The same things were measured in two ways. Each way mixes the same 10 hidden numbers, adds some noise and spreads widely along 6 directions of its own, which tell nothing about the thing.
In the rows, zero is written as 128.
Some things both ways: the first way, then the second way.
[ 96 109 150 165  98  95 173 119 123 182 126 138 134 109 112 152 135 107
 120 122 169 141 143  97 135 138]
[152 109 104 122 128 147  84 154  96 115 108 128 126 134  99 131 150 133
  95 134 144 126 110 144 188]

[120 129 140 151 166 111 157 104 200 194 178 121 152 111 114 144 181 105
 186  94 136 166 117 169 145 156]
[129 171 156 121  74  93 136  96 142 150 160 148 121 121 139 143  73 111
 122 160 148 139 140 125 134]

[132 143 103 115 180 127 138 100 112 143  96 148 185 130 102 122  99  72
 143 113 158 152 119 136 191 117]
[186 135 151 100 104 149 114 145  77 138 134 120  98 123 111 164 102 126
  79 148 117 116 118 132 123]

[129  90 101 149 103 135 155 147 117 159 163 178 118 129  96 148 116  92
 152 136 124 128 158 113 155 162]
[134 148 127 114 123 128 131 129 114 111 119 101 127 108 131 132 104 117
 141 172 111  76 131 128  94]

[172  99 147 123 208 119 147  67 130 141  65 135 181 113 115 123  90  94
 169 128 175 183  75 156 157 136]
[147 104 142 124  98 156 115 116  97 150 158 155  90 102 126 154 111 119
  95 120  90 138 127 116 128]

[148 146  86 149 133 123 135  84 164 207 127 111 127 150 146 149 155 128
 157 119 127 154 169 104 170 140]
[140 121 154 148 106 146 113 120 112 139 143 108 124  86 137 127 169 118
 124 126  94 101 112 123 146]

[104 125 173 194 130 102 152  78 168 165 131 101 103 157 167 131 183 179
 162  61 133 147 127  73 104 124]
[133 158 103 158 152  87 136 153 162 152 155 113  82 106 139 127 104 135
 128 112 130 122  91 128 155]

[ 92  91 135 173  78 113 149 101  94 143 125 144  79 145 139 161 118 150
 113 157 125 135 135  75  93 129]
[115 104 102 146 134 108 115 140 117 118 126 135 132 134 107 101 123 120
 104 147 118 127 147 144 137]

[115 181 128 136 128 114 127 109 102 149 132 127 166 129 130 101 129 163
 103 116 118 142 129 148 132 126]
[108 198 123 125 127 106 103 133 135 120 116 139 145 179 165 164  74 129
 141 114 128 149  71 106 146]

[103 101 181 140 134 131 156 114 154 150 127 147 136 135 122 176 130  73
 166 117 151 137 135  97 143 139]
[100 163 144 150 116 122 115  74 127 105 129  98 158 136 181 132 144 107
 138 119 121 114 111 115 122]

[151  63 164 157 120 125 168 112 114 125  96 155 124 108 113 147 107 129
 147 151 151 158  95 139 103 158]
[111  74 114 160  96  97 135 106 137 118 152 147 143 102 108  86 139 114
 111 185 126 132 205 158  98]

[100 150  91 114 112 106 124 110 116 227 140 126  95 126 124 152 141 116
 133 171  73 149 178 148 168 133]
[160 127  86 119 157 123 115 181 132  96 124 152 140 173 115 118 106 146
 120 150 134 116 134 132  99]

[112 184 170 134  92 126 135 151  97 118 121 136 162 141 132 115 152 182
  95 117 116 127 153 138 108 128]
[182 164  94 137 170 135 113 169 179  58 112 101 136 140 142 130 147 133
 154 164 164 113 136 145  80]

[122 171 123 109 141 141 106 106  97 105  83 129 143 146 130 118 136 166
  99 156 103 140 126 143 126 114]
[147 137 179 178  94 122 134  95 104 169 173 142 126 133 137 123 154 129
 103  93  71 159 109 124 120]

[130  98 202 142 169 107 187 109 161 146 111 152 157 130 103 150 123  75
 207  80 159 138 136 136 171 128]
[132 129 140 132 148  87  88 163 142  75  80  97 138 157 112  87 129 101
  97 162 135 137 161 165 160]

[148 107 149 136 154 129 142 136 137 117 108 154 116 138 107 138 132 113
 172 113 132 134 126 125 152 133]
[ 76 141 152 124 145  87 121 154 116 100  93 101 135 167 143  79 110 136
 128 138  96 123 121 135 155]

[120  83 137 169  65  97 180 126 116 234 130 125  60 133 152 184 134 119
 184 117  93 177 148 139 133 141]
[101 121  84 161 135  32 160 148 146 126 172 150 103 130 137 114  85 154
 102 146 150 152 139 162 121]

[121 123 141 157  83  97 138 144  66  79  87 151 105 148 109 136 105 186
  95 141 145 135 131  81  88 114]
[135 128 159 110  83  94 111 128  70 168 149 166 112 147 138 156  76 141
  68 129  93 113  89  97 169]

[107 194 111 110 181 127  78  87 108 140 117 113 153 157 153 124 140 124
  93 151 127 152 110 124 147  97]
[102 120  98 141 135  83 140 147 134 101 133 146 138 188 145 137  92 164
 103 150 161 184 140 147 102]

[136 124 105 118 141 144 133  93 150 219 156 134 139 144 145 162 144 102
 173 160  89 170 164 153 161 163]
[120 137 137 134 133 154 103 128 131  90 108 133 140 138 153 131 130 128
 152 142  93 142 128 119 106]

[122  86 153 153  84 111 174 181  25  77  88 204 101 124  84 137  71  95
  99 151 156  98 130 122 151 102]
[ 81 146 155 122 107  81 104 133  79  89 101 115 180 148 144  94 118 109
 118 158 132 109 125 160 160]

[137 147 150 142 130 113 145 152  79 135 116 150 139 117 122 101 137 138
 111 123 130 136 114 176 146 120]
[108 161 136 167 124 107 132 134 117 121 154 121 136 108 150 113 144 126
 141 105 126 154  99 165 138]

[ 78  71 120 156  78 141 156 145  28 122 118 191  71 132 124 142 122 113
  81 197 105 111 133 120 125 119]
[116 143 145 177 113 143 140 117 105 138 155 112 149  95 131  98 168 111
 148 103  90 138 114 157 113]

[ 99 185 132 145 143 116 131 126 153 169 157 109 188 131 131 107 186 151
 132  69 135 170 120 145 125 138]
[151 167 148 134 110 156 131 137 127 124 153 112 147 133 168 177 125 127
 140 114 153 136  91 121 103]

[115 165  78 151 104 127 137  94  85 130  90 122 144 161 143 129 133 164
  95 128 129 155 133 123 133  99]
[164 120 145 134 111 118 121 163 128 138 141 127 104 136 112 144 109 129
  84 143 134 156 135 147 136]

[105  83 132 142  47 161 173 187 127 142 147 175 131 132 101 196 159  93
 134 158 137 142 176 108 114 180]
[131 111 171 132 123 202  99 121 103  64  81  74 171 128 140 107 214 122
 150 158 109 115 148 141 121]

[153 148 121 146 121 131 147 137 127 162 143 149 166 127 118 130 130 103
 125 117 161 130 151 127 168 144]
[206 188 152  86  98 216  94  99  65 133 140 109  68  31 124 175 159 116
 145 136  98  61  68 114 157]

[139 190  85 155  77 109 120 117  84 171 137 113 130 148 155 110 118 193
  99 114 102 157 139 137 119 123]
[ 99 152 182 116  58 118  98 113  48 117 127 150 190 122 141 122 126 107
 120 144 112 119 103 147 171]

Other things, the second way, with their names:
j_627: [100 123 156 176 132 134 113 114  87 123 113  98 144 158 138 107 162 109
 103  86  72 179 112 147 128]
j_144: [110 115 100 173 132 151 143  88  82 123 144 102 104  85 134 130 184 149
 133 123  94 139 107 154 106]
j_219: [188 108 115 135 152 163 159 132  86 152 167 122  51 116  93 111 156 168
  87  99  92 136 124 139 114]
j_906: [176 144 114 117 128 130  93 156  96  86 113 132 109 107  98 115 152 142
 115 167 136 122 123 171 155]
j_307: [180 138 131 108 162 158  85 187  89  79 100 123  97 122 117 132 142 136
 103 126 108 126  97 155 152]
j_740: [139 150 136 162 132 160 108 106 111 134 137 106 119  88 116  95 181  93
 132  91  94 123 107 140 163]
j_102: [149 130 130 131 128 149 148 128 146 131 167 105  89  46 136 107 132  94
 149 139 103  65 151 127 103]
j_263: [107 116 115 139 150 126 108 147 138  96  95 110 119 145 119  93 145 144
 132 147 112 145 136 139 155]
j_7: [ 59  80 195 199  48 117  90  91  25 164 132 150 232 190 120  89 202 118
  68  78  73 218 100 159 197]
j_506: [ 60 148 155 131 150 135  85 125  89  64  64 114 166 189 169  97 163 157
 147 112  74 158  80 119 168]
j_840: [168 166 165  91 120 201 106 114 105  91 121 127  92  98 159 145 156 151
 150 136 102 115 103 109 138]
j_191: [136 107  72 112 190 147 123 186 122  77 120 142  78 123 140 123 117 165
 118 124 118 115 116 131 120]
j_5: [164 156 197 134  58  96 128  99 100 178 177 158 129 148 132 143 103 135
  92 140  94 141 118 111 132]
j_829: [ 98 161 100 137 164  89 108 141 124 125  93  97  75 142 127 122  93 142
 122 129  95 145  85 129 170]
j_499: [141 117  85 134 134 118 135 150  88  91 139 139 134 111 102  95 160 160
 122 166 142 112 135 177 122]
j_957: [188  99 134 120 103 175 116 124  59 129 145 152  57  70  82 137 159 156
  90 154  80 149 134 159 122]
j_505: [168 166  95 121 195 153 144 145 158  82 121  89  71 128 124 108 139 143
 142 129 137 137 135 146 100]
j_492: [142 116 111 181 133 156 165  87 146 129 172  99 124 102 131 110 174 120
 141 124 113 135 164 145  50]
j_137: [124 162 145 110 109 113 129 121 155 129 129 113 118 108 138 125  79 105
 159 179 113  80 145 108 112]
j_250: [105 169 163 128 121 122 135  97 103 120 122 106 118 146 168 140 115 154
 146 134  76 135  93 108 108]
j_155: [146 133 134 166 116 120 146 131 102 154 168  99 125  88 103  98 157 104
 104 107 128 115 124 167 146]
j_368: [123 129 114 103 129 122  93 136 127  82  95 122 101 118 140 143 111 133
 116 175 147 115 131 133 162]
j_558: [123 147 169 121  93 115  96 136  70 121 118 123 138 127 144 135 144 139
 105 136 121 129  78 141 198]
j_925: [123 156 161 125  88 141 114 112  89 132 141 114 139 125 157 172 116 118
 109 117 143 140  88 132 149]
j_163: [137 102 124 167 158 107 148 177 125  96 146 103  95 106 117  91 168 157
 101 132 127 167 145 196 116]
j_643: [119 122 135 109 104 138 133 119  80 112 122 108 124 115 132 137 133 152
 124 170 123 100 123 136 128]
j_344: [109 179 197 101  99 173 121 102  82 121 120  94 159 138 180 161 108  98
 142 110  94 111  93  99 114]
j_50: [146 130 139 172 144 169 146 149 137 137 156  78 151 120 143 129 157  98
 140  86  99 113 120 131  67]
j_342: [ 97 176 143 155  98  68 120  92 163 110 135 111 178 129 151 101 112  76
 142 159 156 123 153 147 130]
j_212: [160 139  90 121 150 142 168 127 144 140 176 127  95 131 157 154 108 163
 128 117 140  90 110  91  83]
j_254: [100  98  70 196 157  93 131 150 151 112 150 135 151 161 141 118 147 139
 105 105 155 178 129 160 118]
j_393: [153 161 110  79 129 135 122 130 145 117 112 129  73 109 143 162  83 165
 160 193 112  73 111  90 121]
j_952: [172 122  89 155 153 155 136 164 170 139 158  96 102  80 116 147 118  84
 128 121 144 106 142 140  89]
j_713: [144 147 144  68  83 102 123 141  70 121 132 160 123 124 132 151  77 159
 109 191 125  79 112 123 137]
j_286: [101 127 114 130 108 127 146 139 116 138 161 135 117  78 143 136 121 141
 146 142 136 114 113 139 141]
j_737: [ 95 110 105 106 166 144 105 154 132  59  87 115 134 156 167 129 113 127
 129 146 129 109 138 115 118]
j_628: [137 121 147 149 137 124 112 149 140 113 104 101  93 128 131 127 127 129
 124 148  76 149 133 131 105]
j_803: [107 175 176  96  79 165  74 106  48 129 118 136 135  91 155 156 119  99
 129 108  94 113  59 116 210]
j_358: [185 129 123 105 111 146 124 136  89  83 140 128 105  84 107 123 155 145
 107 185 161 110 158 177 114]
j_45: [103 137 121 130 116 108 117 153  89 120 132 139 129 110 121 108 123 127
 115 128 128 133 106 161 174]
j_581: [149 152 145 120 109  99 115 114 114  97 134 148 135 172 153 142 115 149
  96 149 142 144 127 129 121]
j_800: [150 128 120  76 151 145  83 158 133  71  70 117  78 143 135 154  99 150
 115 185 126 117 128 117 147]
j_461: [133 157 109 157 135 107 113 117 128 124 141 130 132 148 137 130 139 135
 114 106 137 146  96 132 154]
j_853: [ 88 129  94  99 141 132 100 156  83  73  90 145 203 191 133 109 122 139
 128 143 154 114 116 135 151]
j_757: [143 115 116 162 126 116 126 160 132 135 140 104 137 103 104  98 157 122
 125 144 130 111 130 160 142]
j_593: [143 158 129 124 114  55 108 140  99 119 113 119 107 125 113 115 107 138
  96 177 136 103 110 158 185]
j_416: [183 132 147 103  72 117 151  98 102 166 170 146  63  80 113 155 105 167
 115 198 107  89 136 119 108]
j_995: [140 127 196 156  60 100 117 132 117 173 173 165 138 126 130 136 108 119
  94 125  98 167 124 129 146]
j_459: [138 148 158  94  88 145  92 102  91  88 105 130 125  98 133 122 146 136
 139 181 112 100 126 133 158]
j_266: [197 145 153 121  93 130 105 134  92 153 124 123 108 133  79 140 121 120
  86 164 112 128 126 143 141]
j_43: [128 137 155 110  80 130 116 109 112 124 131 115 143 100 118 122 111  86
 119 170 146 105 164 144 143]

Some of these things the first way, each followed by its name:
[135 128 115 164 150 100 167  92 105 131 105 145 173 105  98  91 115 142
 120 104 169 145 102 147 146 125] -> j_952
[130 139 112 135  53 127 165 153  44 170  99 161 118 129 131 147  99 112
  91 166 114 123 174 152 168 117] -> j_906
[111 151  78 131  82 137 116  96  91 141  46 105  92 145 148 167 128 139
  85 159 122 155 125  94 126 101] -> j_212
[135 110 177 125 127 148 145 153 137 127 105 148 137 139 130 175 164 102
 147 149 143 155 131 140 128 142] -> j_840
[134 193  78 110 104 142  93 116 145 155 102  91 115 140 139 158 152 158
 121 139  93 170 128 141 118 132] -> j_219
[151 167  86 125  92 145 102 134 108 160 160 133 140 155 147 148 133 159
 109 170 100 163 151 142 115 157] -> j_957
[119 161 167 175 105 110 160 100 160 144 151 112 154 129 135 117 145 181
 147  62 130 144 115 136  95 139] -> j_342
[111  86 147 134 110 172 137 135 103 108 110 167 117 162 139 161 126 107
 149 139 110 141 129  92 117 146] -> j_250
[141 179 116 107 164 130 120 111 153 149 108 116 169 124 111 114 158 151
 149 111 111 159 131 169 151 140] -> j_5
[161 163 127 140 107 132 123 143 145 120 133 130 150 125 115 131 154 173
 112 136 141 140 136 135 108 154] -> j_263
[138 128 108 156  96 134 148 114 131 170 156 146 125 144 131 144 117 122
 151 115 116 132 160 109 147 151] -> j_829
[135 118 111 149  92 157 137 120 101 111 131 157 139 179 142 142 130 173
 133 143 104 145 157 106 105 150] -> j_628
[101 118 129 168 117 112 158 112  77 108  81 148 112 122 114 117 117 123
  97 114 157 117 101 110 138  94] -> j_155
[126 139 141 143 161 110 143 121 138 181 124 137 143 146 131 142 149  75
 152  99 161 135 154 103 196 113] -> j_558
[108 145 113 123 127 103 136  99  78 192  97 133 126 119 130 140 108  97
  98 170 131 147 138 144 171 106] -> j_254
[150 182  72 124 156 147 128  63 172 192 112  89 199 145 146 126 124 120
 185  53 120 200 105 150 157 145] -> j_344
[105 161 159 138 106 118 142  99  87 129  70 120 143 127 142 124 115 146
  87 125 140 132 118 119 125 103] -> j_461
[134 106 154 119 127 104 176 159  91 189 115 173 134 128 104 157 109  63
 172 138 126 145 172 169 201 127] -> j_307
[148  90 161 151 134 109 175 140 154 176 145 160 145 127 105 177 127  60
 179 121 179 148 152 119 171 151] -> j_368
[150 134 115 138 157 120 120  94 110 159  84 126 125 149 147 127 112 118
 144 109 139 152 121  96 165 116] -> j_713
[116  93 184 150 132 143 126 145  84  65 114 183 106 165 132 158 134 108
  90 185 167  95 137  67 124 111] -> j_459
[ 94  78  90 185   5 154 161 135  88 161 124 144  75 163 159 193 128 137
 112 136 119 156 151  47  83 152] -> j_643
[ 97 131 141 137 114 104 134 111  82 164  87 130 116 105 124 133 105 114
  96 140 142 145 107 108 131 119] -> j_853
[ 66 122 110 134 105 126 130  84  66 161  95 136 125 127 136 134 115 125
  75 171 121 147 123  98 119 120] -> j_7
[126  95 169 113 116 155 142 139 105 150  99 161 117 146 135 175 118  82
 152 163 113 140 154 115 148 144] -> j_506
